The groups are shells around one centre, one inside the other: the same stretched ball of 6 dimensions in 8 sizes.
Known rows, each followed by its group:
2.02  0.35  0.47  -0.08  -1.80  1.56  2.87  1.32  1.09  -3.22  -0.15 -> (4)
1.51  1.48  1.07  -0.09  -0.30  2.75  2.00  -0.34  -0.67  -0.12  -2.78 -> (7)
0.70  0.50  2.37  1.01  -0.09  1.09  -0.94  -0.86  -2.22  3.63  -3.98 -> (1)
1.04  1.50  2.53  -0.01  0.59  2.37  1.51  -1.35  -1.87  2.61  -4.24 -> (5)
1.52  1.56  4.28  -1.21  0.16  -2.60  2.89  -0.43  1.01  -0.14  -2.15 -> (2)
1.24  -0.82  -2.68  4.70  -1.38  -0.58  -3.66  1.95  -1.58  -3.99  4.55 -> (6)
1.07  1.29  3.43  -0.88  -0.55  1.18  2.50  -0.60  -1.12  2.64  -4.76 -> (5)
1.43  0.45  2.59  1.15  0.82  0.38  3.47  -0.53  -1.55  -1.15  1.10 -> (0)
0.08  4.73  2.90  0.53  2.83  -0.27  -1.29  -3.11  -4.21  5.12  -6.27 -> (1)
0.57  -0.54  1.25  1.66  -2.39  -0.05  -2.37  1.05  -1.97  2.90  -3.16 -> (1)
1.64  2.31  4.03  -0.99  0.96  -1.18  5.91  -0.72  -0.32  -1.70  -0.44 -> (6)
1.49  -3.09  -1.24  3.93  -3.45  -0.50  -1.01  3.36  -0.69  -4.04  5.06 -> (4)
0.84  3.74  0.42  2.18  2.91  -1.25  -2.48  -2.03  -2.37  -0.17  -0.85 -> (0)
1.64  -0.58  2.48  -0.64  -2.46  1.55  3.95  1.27  0.27  -0.37  -1.94 -> (2)
1.65  5.37  4.17  -2.22  4.13  0.77  5.45  -3.59  -0.46  -0.02  -3.98 -> (6)
0.09  3.38  1.32  2.08  2.10  0.64  -2.46  -2.27  -4.79  4.13  -4.21 -> (1)
0.87  0.83  1.26  0.68  -1.84  -0.56  -1.36  0.77  -0.94  1.51  -3.34 -> (1)
0.81  0.95  2.84  -0.05  -1.14  0.95  1.68  -0.06  -2.00  2.80  -4.20 -> (5)
1.71  1.70  3.17  -1.26  0.42  -0.83  1.71  -0.82  1.55  -0.14  -3.05 -> (2)
1.02  -1.65  0.81  1.93  -2.88  0.86  -0.43  1.80  -1.47  0.62  -0.69 -> (5)
1.00  1.39  1.86  0.99  -1.02  -2.32  1.00  0.83  -1.31  -0.78  -0.36 -> (2)
1.27  4.22  1.96  0.23  3.81  0.30  0.17  -3.14  -1.19  0.45  -2.81 -> (1)
1.02  3.72  5.15  -1.17  2.45  -1.54  4.52  -2.33  -1.77  1.65  -3.31 -> (0)
0.51  0.63  2.74  1.34  -0.06  0.13  -0.34  -0.69  -2.96  3.47  -3.12 -> (7)
1.67  3.36  0.55  0.64  2.20  1.00  1.99  -1.44  -0.81  -2.72  -0.05 -> (0)
1.54  0.66  -0.36  1.42  -1.51  -1.19  -1.19  1.39  0.58  -2.84  0.57 -> (6)
0.99  1.72  -0.46  1.30  -1.12  0.88  -1.95  0.44  -1.38  0.31  -2.72 -> (0)
0.50  1.91  2.03  1.29  1.24  2.17  -0.29  -1.82  -3.79  3.88  -4.18 -> (3)
0.91  0.75  1.76  1.55  -0.97  -1.16  1.34  0.74  -2.20  -0.36  0.09 -> (1)
0.77  2.85  1.09  1.52  0.57  -0.35  1.18  -0.43  -3.24  -0.21  -0.81 -> (4)
0.34  2.48  2.68  1.01  0.35  -3.18  -2.37  -0.79  -2.17  3.03  -3.70 -> (6)
1.50  -2.04  0.55  1.55  -3.42  1.60  2.09  2.49  -0.71  -1.71  1.02 -> (2)
1.97  2.57  4.21  -1.42  3.30  1.39  5.33  -2.83  0.34  -0.61  -1.88 -> (6)
1.78  1.52  1.74  1.50  2.01  -3.07  0.87  -0.70  0.59  -3.99  3.19 -> (4)
0.54  0.88  -0.19  3.17  -0.60  0.18  -1.71  0.46  -3.74  0.49  -0.03 -> (7)
0.68  1.67  3.75  1.26  1.57  -3.18  0.00  -1.32  -2.10  1.71  -1.10 -> (2)
1.03  0.60  3.77  0.22  -0.03  -0.41  2.65  -0.48  -1.58  1.59  -1.97 -> (7)
0.95  5.05  4.06  -1.27  3.66  1.06  3.65  -3.58  -2.52  2.67  -5.33 -> (3)
0.97  2.59  3.38  -1.44  -0.30  0.99  2.48  -0.92  -1.23  2.98  -6.07 -> (3)
1.63  -1.71  1.17  2.31  -0.67  0.26  1.13  0.86  -0.45  -2.34  2.95 -> (0)
1.36  -1.50  1.43  1.18  -2.67  0.90  1.81  1.77  -0.73  -0.62  0.00 -> (7)
1.23  3.63  1.94  0.37  3.58  2.15  1.17  -3.15  -1.99  1.06  -3.03 -> (3)
1.59  3.62  2.44  -1.35  2.33  1.50  1.62  -2.47  0.31  0.71  -4.67 -> (4)
0.22  4.08  2.46  0.41  2.45  0.41  -2.76  -3.05  -3.24  5.57  -7.16 -> (4)
1.41  -2.09  -0.29  2.82  -3.24  -1.12  -0.52  2.93  -0.37  -3.09  3.21 -> (3)
0.79  4.20  4.31  -0.27  3.89  -0.78  1.85  -3.52  -2.52  2.84  -3.98 -> (5)
0.89  -2.21  -0.85  3.16  -4.32  -0.01  -2.09  3.23  -1.72  -0.70  0.99 -> (2)
1.64  -0.71  2.41  -0.28  -1.35  1.20  1.38  0.36  0.87  0.52  -2.45 -> (0)
1.61  -2.26  -2.23  3.73  -2.90  1.87  -0.63  2.80  -1.05  -4.17  4.19 -> (4)
1.21  0.62  1.64  1.45  -0.69  -1.25  1.76  0.74  -1.40  -1.57  1.04 -> (5)
0.74  3.89  4.80  -1.64  2.04  -0.73  1.38  -2.74  -1.44  4.48  -7.04 -> (3)
0.19  1.89  4.55  -0.29  -0.04  -0.45  0.58  -1.32  -3.23  6.05  -6.59 -> (6)
1.34  1.86  4.65  -0.82  1.45  -1.13  3.78  -1.51  -0.55  0.88  -2.23 -> (5)
1.17  2.75  1.59  1.62  2.75  0.28  1.70  -1.86  -2.56  -0.97  0.43 -> (7)
0.69  5.35  3.35  -0.61  3.31  -0.50  1.32  -3.18  -2.64  2.71  -5.22 -> (7)
1.17  1.44  3.93  -1.53  -0.58  1.21  3.27  -0.69  -0.68  2.76  -5.36 -> (3)

New rows. What belongs after each?
1.32  2.86  0.69  1.15  2.52  1.29  -0.42  -2.04  -1.36  -0.35  -1.56 -> (5)
0.28  1.92  2.34  1.97  0.57  -1.01  -0.03  -0.77  -4.20  2.55  -1.88 -> (0)
0.81  -0.03  -0.73  3.13  -1.36  1.72  -0.89  1.01  -3.35  -0.24  0.45 -> (3)
0.06  3.27  2.39  1.46  1.50  -0.74  -1.46  -1.84  -4.41  4.26  -4.39 -> (7)
1.02  -0.76  -0.49  2.82  -1.35  0.04  -4.01  0.87  -0.98  0.22  -0.40 -> (0)
0.92  1.49  -0.04  1.30  -0.67  3.39  0.45  -0.10  -2.89  1.06  -2.84 -> (2)
1.14  2.04  0.17  2.53  1.22  -1.68  -1.05  -0.39  -1.67  -2.27  1.73 -> (7)
0.07  5.61  3.45  0.02  3.27  -0.08  0.58  -3.44  -4.73  4.96  -6.46 -> (4)
1.87  1.14  -1.08  2.02  0.60  1.55  0.57  0.09  -0.34  -4.22  2.30 -> (0)
2.08  1.26  2.15  0.17  1.18  -2.29  1.69  -0.41  1.98  -3.75  1.56 -> (4)
1.38  0.20  1.16  1.20  -0.61  2.22  2.75  0.30  -1.79  -0.86  -0.04 -> (3)
0.75  3.61  4.56  -0.93  2.47  0.31  2.68  -2.84  -2.49  3.80  -5.45 -> (5)
0.89  3.80  1.04  0.86  2.39  1.79  0.06  -2.29  -2.84  1.39  -3.40 -> (5)
0.42  4.26  2.86  -0.66  1.14  1.03  0.87  -2.05  -3.22  4.41  -7.03 -> (0)
0.98  -0.56  0.58  1.85  -1.64  -0.41  -3.18  0.81  -0.60  1.11  -1.77 -> (0)
1.30  4.18  2.44  -0.75  2.79  1.03  1.63  -2.69  -1.01  0.98  -4.18 -> (5)
1.83  -1.49  -0.70  1.77  -2.37  2.46  0.90  1.87  0.10  -2.95  1.48 -> (1)
0.48  -0.22  -0.65  4.17  -0.78  -0.75  -4.20  0.72  -3.33  0.56  0.90 -> (3)
0.59  2.13  3.49  0.95  1.42  -2.73  -0.65  -1.45  -2.12  2.49  -2.50 -> (1)
1.66  4.67  2.26  -0.79  3.27  0.37  3.37  -2.53  -0.49  -1.58  -1.97 -> (2)
0.23  4.52  1.99  0.28  1.58  1.35  -0.17  -2.25  -4.23  4.35  -6.41 -> (2)
0.82  1.65  2.19  0.31  -0.56  1.51  2.20  -0.29  -2.68  1.95  -3.42 -> (1)
0.92  2.64  2.07  -0.30  0.27  0.31  -0.40  -1.06  -1.13  2.41  -5.10 -> (5)
1.76  -1.84  1.69  1.39  -1.86  -1.98  0.43  1.70  1.33  -2.58  2.20 -> (2)
1.62  -0.44  3.34  0.72  0.00  -2.26  2.42  0.22  0.44  -1.68  1.54 -> (0)
0.55  2.17  4.14  -0.07  0.00  -1.73  2.40  -0.64  -2.65  2.74  -3.46 -> (4)
0.64  2.89  1.06  1.69  2.23  0.13  -3.04  -2.17  -2.53  2.47  -3.38 -> (1)
1.56  -0.50  1.85  1.24  -0.11  -0.67  0.20  0.11  0.35  -1.10  0.54 -> (5)
1.31  1.54  3.17  0.72  1.11  -1.97  3.02  -0.62  -1.14  -1.28  0.79 -> (7)
1.97  0.13  1.60  -0.28  -0.80  1.56  2.77  0.37  1.11  -1.87  -0.84 -> (5)
1.00  2.35  2.79  -0.88  0.10  1.83  2.01  -1.14  -1.54  2.77  -5.51 -> (5)
0.34  2.80  1.97  1.16  0.29  -1.51  -1.37  -0.76  -3.10  2.76  -3.67 -> (7)
1.89  3.80  1.68  -0.13  3.31  0.41  2.88  -2.28  -0.01  -2.78  -0.25 -> (0)
1.70  3.27  3.13  0.06  3.75  -1.89  2.13  -2.54  0.17  -1.85  0.10 -> (3)
0.48  4.58  3.09  -0.43  3.27  1.45  -0.91  -3.77  -2.92  5.38  -7.61 -> (4)
0.60  3.24  4.59  -0.60  2.32  0.02  1.74  -2.80  -2.70  4.47  -5.63 -> (7)
1.26  -1.74  0.10  3.33  -1.92  -2.63  -2.30  2.06  -0.39  -2.54  3.45 -> (4)
1.19  4.26  1.85  -0.35  2.60  0.38  0.01  -2.49  -0.92  1.03  -4.26 -> (3)
0.94  2.22  0.41  3.22  1.82  -2.58  -1.01  -0.58  -2.64  -2.35  2.85 -> (6)
0.86  4.48  2.28  -0.84  2.02  0.58  -0.55  -2.51  -1.38  3.03  -6.54 -> (4)
0.39  4.61  2.72  0.57  2.90  -1.19  -0.92  -2.79  -3.25  3.29  -4.63 -> (5)
0.61  0.62  0.10  3.97  0.48  -2.20  -3.00  0.13  -3.12  -0.59  2.17 -> (2)
0.69  2.46  1.77  1.74  1.83  0.73  0.84  -1.61  -3.73  1.33  -1.42 -> (7)
1.21  3.58  0.77  1.52  2.69  -0.82  -0.11  -1.73  -1.73  -1.56  0.00 -> (7)
0.62  -0.93  1.43  1.26  -2.61  1.08  -2.27  0.91  -1.75  3.75  -4.29 -> (4)
1.34  -0.04  1.62  1.50  -0.23  1.06  2.25  0.14  -1.64  -0.87  0.63 -> (5)
1.16  4.27  3.61  -0.42  3.66  0.52  4.02  -3.08  -2.35  0.73  -2.53 -> (3)
2.26  -1.64  -1.21  2.64  -1.56  -0.18  0.50  2.20  1.49  -6.53  5.53 -> (4)
